All groups share one centre, and each spreads out both ways along 11 directions, with some noise.
Some rows, each with its group after it:
[ -8  29  -5 -19 -34  17  33   4  -5   0  28 -15   9 -32  -2  13 -70   9
 -19] | z_926
[  3 -32  -1 -28  16  -4  16   7   2  29 -25  20  11  39   4  35  20  10
  -5] | z_926
[ 20   4 -48 -11  10  -1 -29  33   2 -34 -33 -25  -7 -29   7  -7  -3 -15
   5] | z_245
[ 18  14  27 -15 -28   4   1  -1 -31 -24  22 -29  -5  36   1 -20  16  22
 -12] | z_282
[  4  -9  25 -10  12 -36 -38 -15 -13  18  53 -25  30  14 -15 -29  -1   3
 -40] | z_245
[-16 -13  11  -6 -33 -10  -3   5 -37   1  12 -19  24  -3 -45   6 -20   7
   7] | z_712
[  3   8 -27 -13  -1  36  26 -28   9   3  53 -34  24   1   4   9 -23 -13
 -15] | z_712
[-16  -2  -6  -4   9  -9   9   1 -10  26 -24 -13  13  11  22  15  -1   2
  -2] | z_926
[-25   8  -8  -4  16 -31 -24   6 -10  29  13  36   4  20 -20 -14  -3  -4
  -5] | z_282
[ -9   1  -8   7 -12  11  18  -1  14  13  14 -23  -1 -26   3  11 -50   4
  11] | z_926
[  2  -7   0  -1 -17  46  20  15  28  -2  -1 -32  -8   5 -39 -13 -15  15
  15] | z_282
[-40  -9  -5  -8 -22  -4  -1   1   5  21  14 -16  42 -33 -10  22 -15  -1
   9] | z_712
[ -4   3  -5 -24 -10 -11 -12  -7 -32 -11  31 -12  12 -17 -20  19  -9  -1
   4] | z_245
[ 15 -15 -29  -3   3  44  12   6  52  -8  -7 -32  22   5   9   1  -2 -21
   2] | z_712
[-14  -1 -23  13  -1  11  22  21  16  25 -20  21  16 -28 -21   4 -27   1
 -10] | z_245
[ 17   1   2 -20  -8  19   8   5   8 -36   7 -29  17   3 -23  -1   9  -6
  15] | z_712
[-15 -28 -35   1   7 -17 -29  10  -4  10 -12 -25  11 -30  -6  12 -18 -15
  12] | z_712
[ -5 -13  -9  -8  24  13  10   2  22  -2   3 -23  -1 -15 -11  16  11   0
  48] | z_282
[ -7  10   4  26  -9  -2  10  23  23   5  11   9  -1 -48 -40 -20 -35  15
  21] | z_926
[-16 -30  -6  16 -14   2   0  10 -28  35 -44 -22  17  12   2  -8  12  18
 -34] | z_245
[  9  -4  37   2   3 -14  21  19  -3 -16 -37   8   1  12 -11   8  12   2
  34] | z_282
[ 32 -29  12  -4   1  13  22   3  28 -15   8   9   7  22   7  25   3  -5
  18] | z_926
[ 27 -13 -28 -23 -27  10 -11  24 -42 -22 -11  -5   6   5  -4   7  -9   6
 -47] | z_245
[-10 -18   2  19   8  -4  12   1 -13   4 -39 -23   5   8   5   0  21   2
  16] | z_712
[ -3   7 -12 -10 -12 -23 -26  25 -12 -23 -30   9  22 -19  -5  -5   3 -11
 -10] | z_245
[ -2 -16  13  -8 -10   3  24 -10 -30   8  -7  13   4   0  -4  31   7  19
 -11] | z_282
[ 20 -18 -23  17   6  -3   0  10 -37 -12 -20  44   9   9 -31   2  24  -8
 -26] | z_712
[ -1 -20 -34  -6  24 -23 -25 -17 -26  17  10 -25   2 -48  22  21 -20  -5
 -19] | z_282
[  3  -8 -13  10  13  17  23  -3  21  14   3  40   3  13 -32  10 -44 -15
 -15] | z_245
[ 13 -10 -30  -6   9  26  -5  29 -23  -3 -45 -37 -20  22 -29 -30  21  11
  -8] | z_245
[ 34  -7   6 -30  -9  30  20   6  -3 -47  -8 -18 -24   6 -16  17  -7   6
  18] | z_712
[ 12 -14  12   9 -24  15  34  -2 -18 -17   1 -32  14  -2  10  21   6   9
  25] | z_282
[ -7  -9   1 -11  26  -2  12   6  22  19  -6  42   0   2 -41  14 -26  -4
  -7] | z_282
[-17  20  13  -2   0 -13  34   2  -2  13  37  -5  12 -31 -20  20 -29  12
  35] | z_245
[ 21 -12  19  -6  15 -17   2   8  18  12  28  21 -10  20  -2   5 -31   7
  -2] | z_926
[ -3  -1  -5   0  20 -17   3  26  -1  36  -2  48 -11  18 -37  -7 -10  13
   4] | z_926
[  0  -2  17 -19   5  -5  -3  -8   3   0  -5 -20  14  57   1  -6  -3 -11
 -15] | z_926
[ -1 -37  15 -19 -10  16  -7  -5  15  -6   3 -37   4   2 -22  16   4   3
  21] | z_926
[  7  14 -15   4 -11  -1  26  20  -5  -4   0  22   6 -42   4  29 -42   3
   9] | z_245
[ 18   6   9  16  20 -27  -5  18  -5  -2  10  51   6   9 -32 -16   4  -2
   0] | z_282
[-31  -2  -1 -30  -7  -7  -9  -9 -15   2 -10  -8  21  26 -12  18  10 -11
  17] | z_712
[ -2  -8  11  18 -13 -10  -4   9  14  14   1 -19  27   2  19  -4 -26  -2
 -12] | z_712
[ 25  -3 -16  -4  -9  24  14  40 -25  -2 -38 -25 -11  19  -8 -18   8  27
 -21] | z_245
[-14   9  10  -1 -12 -13  -7 -31 -12   1  31 -41 -17  41  15  -7 -60 -18
  16] | z_926
[ -8   1   4 -25  -6  21   2  16  23 -14  -5 -26  44   6 -27  -2  27  -4
   9] | z_926
[  0 -46  -4  -4 -10  -2  -7 -15  -4   3  17 -31 -18 -12  -4  35 -17   2
  47] | z_926
[-16 -15 -42  27 -10   4  -5  -7 -13  24  27 -18  24  -3   3  -1 -20 -11
   3] | z_282
[  0 -19   3  30   4   0   9  23  12   7 -31   8   9 -27 -33  -8   5   4
  10] | z_712
[ 22  -2   6  30  -8  29   3  19   0   4   1 -20 -17   0 -27 -50  12  28
 -18] | z_282
[ -1   0  31  -3 -43  15  29  11  21   0  10   1  26  -2 -15  17 -46   7
  -3] | z_282
[-18  -9 -28 -25  18  28   5 -26  22   7  41  -8   3   5 -57  16 -37 -29
  13] | z_245
[ -2 -11  -6   9  16   9  13  -7  -4  14 -11 -35  -2  37 -10 -18 -15  -1
   0] | z_712

New rows, each followed by its group:
[ 26  -3  44  15 -22  -5   6  16 -15 -13 -15 -26  -6 -24  10 -15  12  33
 -14] | z_282
[ 42  -2   8   9   8  -4  15  -7 -30  -7  23 -19 -46   9   6  -1 -61  13
 -10] | z_712
[ 36 -30  24 -30  -7  -4   8  -9  11   4  39  -3 -13   5  20  40 -51   3
 -16] | z_926
[-23 -13  -5  22  -3  -9   3   9  11  30   8   2  27 -43 -25   3 -23   6
  -4] | z_712
[-41  18   7  -3   3 -20  -8  -3 -10  34 -13 -42  15   3   5 -19 -31   0
 -16] | z_926
[ 13   8  27 -18  24  -9   6  10  33  -3  10   4  -1  16 -15  -3 -11  -5
  11] | z_282
[ -1  -3 -10  -8 -12  18  21  -6   0  -3   0 -22   7   7  10  20 -23  -5
  -2] | z_926
[ -9 -51  -5 -19   8   9 -10  -6  14  20 -13 -52  15 -26 -12  22   5   2
  -5] | z_926
[-19   4  11 -16  20  -7  -2 -17  24   4  25 -34   3   2 -11   4 -11 -14
  38] | z_245
[ 25 -21   9  -1  -5   9  14   9 -15 -20 -13 -48 -35 -23 -21   3 -23  16
  30] | z_712
[ 25 -24  -1  -1   4  14  27 -13 -12  -8 -10 -28  -1 -16  12  29 -39  -6
 -21] | z_282
[  2  19  35  18 -31 -21   5   5 -16   8  24  20  31  41   8 -16 -22   5
 -27] | z_282
[ 12  -8  -9  10 -31  19   7  19 -38 -13   2  36  -3  -1 -59  -1 -11  16
 -23] | z_282
[ 10 -34 -39 -10 -15  32   8  12   0   4 -26 -39  -8  -5  20  22 -31  -2
 -17] | z_245
[-17   6  -1 -36 -33  -5 -16  10 -23  -6   8 -10  -1  -1 -27  11 -28   9
  -6] | z_282
[  9 -22   6  31 -16  15  18  28   4  18 -30  24  12   7 -37 -10 -14   6
 -17] | z_712
[ -5 -11  23 -32 -17  30  20   9  30  -5  -6 -24  30  35 -20   6  19   3
  12] | z_926
[-13 -32 -13  15 -10  -6  29  -1 -27  13 -33  12  15   3  -7  41 -32 -14
  -1] | z_282
[  4  14  -4   9  21 -39 -27   2   2  -6  30   4   1   1   3 -13 -22 -20
  21] | z_926
[-18 -23 -21  11  21  16   9   7  37  40 -22 -19  -7  -6 -17  -7 -40  -4
  -5] | z_282
[ -4 -23 -24 -18  10   8  -8  -9 -25  -4 -27 -27   9  30 -17   4  21 -13
  -6] | z_926
[ 20  -7  -5  -5   7  35  24  10  14 -13  -6   7  -9   0 -38  -1  -3  -1
   1] | z_712
[  5 -24  -3  -3   4  -7  -1  10 -14 -14 -39 -27 -17 -18  -6  15   6   3
  33] | z_712
[-12 -45 -21  11   0   8   1 -23 -15  28   8  13  11 -10 -30  27 -26 -17
 -25] | z_245
[ 13 -44  30  -6 -34 -18  -4 -10 -27  -7  27  -1 -32 -15 -15  45 -32  22
  37] | z_926
[-25 -11 -37  -8   3   3  22 -14 -24  20  17  -6   2 -20 -14  36 -32  -6
  18] | z_245
[  6 -23  21   7 -20  27  23  30  28  14   5  12  -6 -32 -64   0 -27  29
   6] | z_926
[ 17   7  31   6   0  17  30   1  25  -1  23 -41 -15 -16 -10 -10 -44  16
  15] | z_712
[ -2 -14  23   9  14  21  13  -3  52  12  27 -20   2  -7 -49 -24 -15   6
  17] | z_245
[ 42 -17 -28  38  31  -8  -3  -3 -17  -4  26 -10   3 -31  14 -13  14  -7
  -5] | z_282
[  6 -30   9   3  -3   8  -3  -9 -16   0 -10 -29 -14  11 -24   2 -18   2
 -11] | z_926
[-28  10  33 -39  -8 -26 -10   7  10  -9  -1 -19   5  -3 -20  15  -4   5
  40] | z_712
[ -5  -1   1 -32  -5  19  18 -14 -29 -13   4 -35 -12  50 -26  11 -13   1
  17] | z_712
[ -2  -8  23   2   0 -32 -18 -11  17 -16  -3  39  15  21   7  14 -34 -35
 -10] | z_245
[ 14 -10  10  32  16 -23   5  16  -3  20 -14  28 -19  -2  -1 -10 -19   9
   1] | z_926
[ -9   3  14  23   2 -19  16  -8 -23  14   1   6  18 -23  -1   8  12  15
   3] | z_712
[-10  26  28 -38  -8  -4  10 -12  -1  -7  64   2  17  -3 -34  10 -22   5
   7] | z_712
[  8  17  33 -10 -17  -2  11   2  32  13  55 -22  17  11 -12 -18 -69   6
 -13] | z_712
[-23 -10 -17   8  16 -18 -10   0   3  38  10  16  16  -7 -16   4 -23  -7
 -13] | z_712
[ 25  -8  11  -8  16 -19  18 -15 -16  -5  32  38  18 -21  -1  38   2  -3
 -12] | z_282
[-16   1  -8 -13 -11   1  -7   7   8   7  12 -19   8 -17 -16   4 -34  -2
  10] | z_282
[-34  -7 -45  13  -5   3 -22   9 -22  19  11  -1   7  10 -31 -13   3  -7
  26] | z_282
[ 14 -32   2   0  15  -4  22  20  11  38 -15  41  -8   4 -10  28  -9  20
  -8] | z_926
[-24 -27 -36   7  17  11   2 -11 -33  23  -6 -21  -5  -2 -50   3  -7  -3
   9] | z_712
[  7   8  34  -3 -12   3  20  13  12  11  15  21  -1  13 -31  -3 -35  14
  -8] | z_712
[  1 -18 -12  12  11   0   0 -15  38  15  16  24  11  -9   2  21 -61 -32
 -14] | z_245
[ 31   9   1  -5   8 -12 -18  24 -17  -7  12  22  13   9 -23 -26 -12   2
 -42] | z_245
[ 16 -17  28  18  -6 -33 -12   2 -35   4  10  13 -34 -26 -29  -7 -41  22
  -5] | z_926
[  1  25  -4   1   8  13  -1   3  13 -20   5 -14  14  39 -25 -36 -13 -23
  -6] | z_926
[  0  -8  25  -1 -10  -7 -17  17 -10 -15 -25  -6  10  25 -27 -23  26   6
 -11] | z_245
[  5  20 -55 -18  24 -18  -4  13 -58 -16   0  -2 -14 -17  -8  16  -9  -8
  22] | z_245
[ 17   6   2 -16   7  39  35 -11   3  -6   5 -13 -25  33  -2   4  -9   2
   0] | z_712
[ 23 -13  22  -1  18 -33  24 -22 -24   8  10  26  13 -23  26  37  -8   1
 -32] | z_282
[ -8  21   0 -19  -6 -25 -11  -8 -26   1  29 -13   3   8   6   4 -49  -4
 -12] | z_926
[-32  -2  -3 -19 -48  15  11  -4  -4  16  30 -28  27 -17  -7  29 -27  11
  10] | z_282
[-35   7  37 -21 -15   0  13  10  32  17 -16 -11   8  16 -14   3  -1  17
  36] | z_282
[-22  -4  -7 -48 -10   4   8 -14 -26   3  28 -18 -12   2 -35  35 -37   4
  16] | z_712
[ 21   2 -43 -19  -3  33  17  11 -13 -38 -12  -8  33 -17  -9  15  17 -17
 -18] | z_926
[-33  18 -33  -4 -11  21   6 -12 -10 -10  -6 -62  19  -1  -2  -7 -20 -21
  13] | z_926
[-18  -2  25 -36   0   3   1  -3   9  16  -1 -44 -15 -26   0   9  22  32
  11] | z_282
[ 46   0  -4 -14   1  10  -6  19  -1 -32  17  -7 -12  -5 -18  -8 -23  -4
  -8] | z_245
[ -1  11   0 -41   5 -11 -24  -1   9  -9  38 -23  11  30 -19   0 -40 -15
   0] | z_712
[  7  13   1   0  -5  -8  -5   3 -22   5  33  45  16  55 -31 -16 -16  -5
 -32] | z_282
[ 46 -49  -2  11   9   0   3 -25 -36 -25  30  -3 -27 -10 -28  25 -17  -6
   7] | z_245
[ -6  -5   4   7 -10  13  23   1  25  14  26 -37  11 -34  -7   2 -39  12
   8] | z_712
